The rows come from 4 hidden closed curves, with some noise, and rows from the same curve form a group. Each curve winds through 8 dimensions. The rows are also pushed far along 4 directions, which tell nothing about the answers.
In the rows, zero is written as 128.
Some rows, each with its group after it:
[103 135 144 145 131 136  79 137 135 118 161 135 169 125 146 144  96 138
  89] -> C
[ 79 153 171  97 203 117 169 169 146 120  65 181  75 139 148 132 176 113
 112] -> B
[111 159 179 186 155 120  47 157 128 124 184 162 173 148 162 179  70 141
 110] -> C
[103 122 130 132  95 132 107 119 116 118 170 128 127 115 156 136 140 152
 159] -> L
[154 118 115 124 110 112 100 124 124 143 117 110 143 131 138  84 126 107
 134] -> L
[119 129 129 156 170 143 129 148 128 110 141 162 118 144 140 179 141 141
 110] -> B
[153 113 107 133 131 130 120 135 110 149 142 104 132 146 113 132 137 137
 115] -> C
[109 145 211 129 144 110  80 169 128 120 102 149 104 125 169  96 145 112
 151] -> B
[ 77 139 131 148 114 127 120 130  82 106 160 127  79 129 130 115 146 139
 134] -> L
[129 124 123 124 145 108 184 150 107 135  72 149  77 130 111 145 142 115
 143] -> C
[142 133 126 144 116 108 128 127 119 142 128 139 135 130 124 154  84 125
 148] -> C
[137 125  76 124 128 104 162 107 135 136 126 142 128 145 124 111 110 125
 146] -> C
[116 138 124 123 178 126 169 155 156 103  98 164 116 138 129 144 157 120
 111] -> Y
[159 119 102 135 147 121 115 143 131 135 108 145 143 143 134 147 120 105
 116] -> L
[134 128 178 137 135 143  49 157 149 121 133 149 172 120 169 162 113 112
 111] -> L
[ 97 136 118 148 123 101 153 106 118 145 155 120 110 137 118  92 108 165
 128] -> B
[167 140 125 160 120 160 112  95 122 135 174 100 168 134  95 161  86 142
 120] -> B
[100 160 165 152 199 100 117 170 133 148 140 165 127 167 146 163 117 150
 104] -> C
[105 116 133 111 113 122 100 133 113 144 122 115 122 115 161  96 160 126
 130] -> Y
[ 80 146 121 149 181  75 146 165 152 139 136 192 136 154 167 159 113 154
 117] -> Y
[124 115  71 149 139 104 164 112 119 140 155 131 109 155 115 114 124 157
 125] -> Y
[114 142 154  82 137 103 160 133 156 131  55 152  99 111 158  83 167  94
 168] -> L
[138 110 109 108 134 113 154 151 144 149 113 132 158 136 100 170  81 142
 105] -> L
[143 127 217 125 143 122  29 192 173 126 122 130 200 122 163 122  98 116
  90] -> Y
[153 122 148 115 150 133  91 165 131 130  92 130 142 138 124 143 121  90
  94] -> B
[157 134 118 157 119 127 122 121 142 117 154 128 163 135 108 150  81 130
 126] -> Y
[130  77 108 125 151 134 155 142 133 134  94 158  98 132 132 153 135 148
 110] -> Y
[201  98  64  95  79 144 134 103 107 127  80  83 123 117  94  86 152  58
 144] -> L
[121  93  72 122 135 117 180 115 115 158 105 131 104 136 107 130 114 150
 105] -> Y
[114 153 126 133 117 133 166  94 115 121 133 113 115 114 107 107 125 133
 141] -> B
[ 88 154 148 134 157 110 189 115 119 124 117 165  47 141 136 118 160 142
 178] -> B
[168 111 158  90  98 127  86 148 148 137  84 106 163 107 129 104 116  88
 123] -> B
[161 115  90 132 132 130 179 116 128 119  97 111 117 135  58 109  93 119
  96] -> Y
[122 132 172 105 151 143 121 152 117 115  74 155  98 120 154 125 154 101
 147] -> B
[134 124 115 118 122 113 142 123 109 130 102 113  97 136 106  69 132 107
 130] -> C
[145 115 168 137 124 139 114 136 150 122 122 110 144 115 106 116 102 138
 101] -> B
[196  85 124  76  95 157  83 135 162 142  99  74 198 108 112 112 124  97
  91] -> Y
[130 140 194 109 105 118  60 163 147 119 106 131 166 101 174 117 130  92
 147] -> B
[142 144 154 102 114 122  89 132 143 152 140  99 175 122 146 117 134 121
 140] -> C
[149 143 126 138  86 146  68  80 131 144 184  85 185 118 142 112 111 126
 134] -> L
[141  99 102 111 147 138 123 151 146 134 111 131 153 135 128 147 133 126
  85] -> L
[139 100 122 158 198 129 151 155 161 146 104 195 142 158 115 224  54 157
  73] -> L
[144 107  98 104 118 119 155 135 139 150 123 119 159 129  95 161  85 143
 112] -> L
[106 190 185 113 147 114 118 146 130 103 105 151  97 124 166 103 191  79
 180] -> Y
[170  99 136  92 104 167  92 155 138 102  77 106 160  95 123 135 149  75
 103] -> C
[110 120 130 135 149 102 123 177 113 123 128 159 108 147 146 151 135 137
 136] -> L
[107 157 177 141 155 136 107 157 150 100 131 137 146 121 141 138 148 122
 103] -> B
[ 71 136 124 167 132 120 144 105  95 131 166 160  68 139 144 147 124 166
 146] -> Y
[142 102 128  84 131 126 129 143 155 142  86 126 139 121 131 120 139 112
 111] -> Y
[137 112  76 161  93 140  98 100  99 133 173 117 151 131 117 158  84 131
 106] -> L
[129 152 167 155 173 118  76 162 133 152 165 131 171 156 138 163 102 147
  94] -> C
[138 145 135 129 130 113 126 134 146 143 128 129 176 122 130 146  93 130
 128] -> C
[149 123 163 130 106 127  98 128 133 131 120 115 145 116 124 113  90 123
 137] -> C
[168 136 167 110 114 164  50 142 138  93 117 103 161 117 134  99 143  70
 122] -> C
[140 120 120  87 110 156 102 125 109 120 103 117 126 113 153 113 177  88
 144] -> B
[138 119 130 125 133 117 105 128 138 138 100 134 131 131 151  90 132 109
 122] -> L
[110 142 157 139 137 144  68 163 124 109 146 142 155 120 168 166 151 115
 114] -> C
[126 110 100 176 123 129  85 131 134 116 204 130 171 145 141 150 100 168
  97] -> Y
[103 160 150 138 149 130 120 132 129 115 153 135 118 132 159 118 179 134
 151] -> B
[111 130 133 168 118 127 106 118 110 136 157 152 136 126 143 178  81 149
 133] -> Y

New rows. What belongs after each?
[ 98 129 119 150 166 130 140 155 124 117 131 174 118 140 140 191 127 141
 100] -> C
[148 130 135 130 146 138 123 139 125 111 100 143 113 140 112 132 115  96
 120] -> C
[127 126 116  90 151 124 185 143 109 133  31 154  65 119 132 127 182  80
 152] -> Y
[148  99  52 175  63 114 123  77 105 150 203  93 161 131 105 128  67 168
 128] -> B
[119 125 122 109 118 124 129 136 135 143 125 131 146 117 142 158 133 128
 128] -> C
[ 87 142 104 130 134 113 159 118 135 124 151 143 116 130 152 127 166 148
 142] -> B
[160 105  81 113  71 152 119  86 123 118 123 104 141 101 134 108 148 100
 151] -> L
[147 129 144 127 147 121 116 138 130 147 117 143 129 138 148 146 135 123
 155] -> Y
[161 125 141 103 149 147 163 129 121 129  61 128  83 129 103 127 158  92
 144] -> Y
[113 128  80 113  77 135 151  75 110 136 150 108 126 104 140 125 149 133
 168] -> Y
[161 118 128 153 137 159 100 121 124 119 120 114 147 128 107 128 103 114
  83] -> L
[121 100  97 144 125  99 172 125 129 132 119 155  94 136 126 127 116 154
 144] -> B
[148 124 145  65 139 109 127 164 162 113  41 150 117 124 162  74 180  63
 157] -> C
[124 112 126 147 128 121 128 123 113 122 101 151  88 130 134 107 119 117
 129] -> L
[148 137 150 140 104 117  87 135 123 137 138 125 161 122 140 144  91 115
 149] -> C
[125 119 171 114 120 149  74 171 113  98 114 116 117 115 138 111 162 102
 111] -> L
[153  93  88 101  49 151 119  72  83 136 135  84 105 107 120  83 133 118
 172] -> B
[152 123 119 123 141 124 105 138 135 136 102 141 134 140 149 125 141  94
 129] -> L
[ 91 133 105 162 187 118 202 121 112 122  93 186  49 155 110 139 123 138
 108] -> L
[ 92 134 134 120 147 133 121 146 129 107 116 145 112 128 144 120 151 117
 101] -> C
[121 131 102 134 148 131 162 138  98 117 128 136  86 147 102 146 147 128
 126] -> L
[ 62 186 166 138 148 107  98 138 118 126 175 157 115 137 198 139 184 135
 170] -> C
[ 94 139 113 146 142 104 172 116 122 135 138 130 100 138 111 105 122 156
 114] -> B
[137 136 113 131 127 128 158 105 120 127  99 121 112 125 102 101 115 108
 124] -> L
[138 111 110 135 129 137 139  92 141 137 107 130 122 123 129 103 115 123
 112] -> L
[111 121  97 123  91 128 124 110  84 129 120 112  91 118 120 101 143 103
 129] -> Y
[129 117 106 121  85 103 130 107 105 164 151  98 127 127 126 109 122 148
 155] -> C
[147 110 125 123 163 113 149 135 174 158  98 158 159 137 136 151  90 147
 114] -> L
[124 128 112 138 192  91 195 159 155 155  88 185 137 152 111 186  69 148
  99] -> C
[123 139 167 115 101 119  77 151 138 123 152 124 169 109 172 133 140 131
 166] -> L
[122 124 113 120 151  96 135 142 151 136 114 165 138 147 151 127 110 128
 131] -> C
[111 156 161 151 110 158  64 125 117  78 166 127 143 111 166 116 153 108
 144] -> C
[154 100 129 138 173 140 133 129 169 141  85 155 147 137 125 142  92 132
  76] -> L
[153 108 109 145 117 120 114 140 120 143 134 118 163 133  95 152  58 134
  95] -> L
[132 128 114 145 177 144 142 129 155 117 136 161 146 152 115 162  90 142
  88] -> C
[140 103 105 128 147  97 185 136 111 167  92 138  80 151  90 140 102 144
 126] -> C
[ 86 143  66 102  96  79 204  82 103 125 107 148  44 132 142  53 171 104
 207] -> C
[125 179 146 136 133 120 122 123 127 116 141 131 132 132 135 126 140 102
 156] -> Y
[157 119 147 108 143 150  97 174 122 109 104 116 131 132 122 136 164  97
 111] -> L
[114 152 188 145 153 115  62 156 125 160 137 144 162 132 172 161 101 135
 123] -> Y
[ 73 156 150 143 108 128  72 124 116 109 176 129 145 116 167 112 130 130
 123] -> C
[130 118 128 111 122 143  90 132 121 146 131 117 145 122 159 139 159 123
 124] -> Y
[104 135 106 156 156 108 149 123 113 118 141 155  90 156 130 100 126 144
 130] -> C
[115 134 127 125 122 147 164  83 136 117  99 135  95 108 127 101 139 117
 138] -> L
[148  97 121  98 128 127 112 151 143 144  88 116 157 119 132 117 131 114
  99] -> Y
[ 94 152  99 157 147 106 194  96 108 134 122 154  77 141 108 119 108 141
 134] -> L
[120 108 112  96 105 131 121 134 139 134 119 107 153 109 136 115 144 127
 105] -> C
[ 94 129 138 147 181 104 146 171 153 124 122 178 109 150 142 164 137 145
  95] -> B
[103 122 135 127 173 117 160 152 140 128  78 196  83 141 144 168 127 117
 121] -> L
[107 120  62 142 146 110 231 113 119 130 110 170  88 139  98 174 103 153
 137] -> L
[126 126 167 129 131 129  97 127 135 135 139 125 125 131 146 104 133 138
 138] -> L
[164 122 140 116 122 136 101 137 103 142  91 108 116 129 115 113 131  88
 127] -> Y
[126 122  98 126  93 112 133  86 132 150 146 120 136 122 147 101 123 137
 163] -> L
[125 146  96 145 109 118 135  95  89 153 174  96 117 143 100 121 117 139
 134] -> C
[147  96  82 155 117 125 146 103 126 141 166 111 131 143 106 120 114 173
 120] -> B
[125 124 133 149 136 145  58 135 129 157 184 120 199 133 164 182 109 159
  95] -> Y
[119 124 129 137 118 107 131 122 130 136 134 127 125 132 118 108  90 139
 121] -> Y
[125 116 113 124 159 102 162 142 144 133 112 163  91 156 130 124 138 136
 134] -> Y
[125 143 171  93 142 121 154 143 137 122  69 149  83 120 131 115 152  96
 164] -> L
[120 137  92 165 145 106 127 129 112 136 152 158 134 151 141 162 106 135
 131] -> L
[122 108 125 155 127 119 103 139 118 127 154 145 111 143 146 138 132 146
 133] -> B
[136 143 179 121 148 123  76 167 116 126  96 133 116 133 151 113 153  85
 128] -> Y
[139 143 148 116 117 138  87 108 142 138 137 113 158 121 152 109 137 111
 137] -> L
[119 131 169 108 107 139  19 156 129 123 158 120 174 115 205 121 172 108
 137] -> B
[174 124 164 127 109 166  29 160 159 122 147 101 252 102 132 190  72 110
  80] -> L
[ 91 137 174 140 158 136  77 153 133 115 159 145 124 138 167 125 152 146
 109] -> C
[125 114 102 116 120 129 119 133 118 134 154 121 130 138 133 138 146 139
 130] -> L
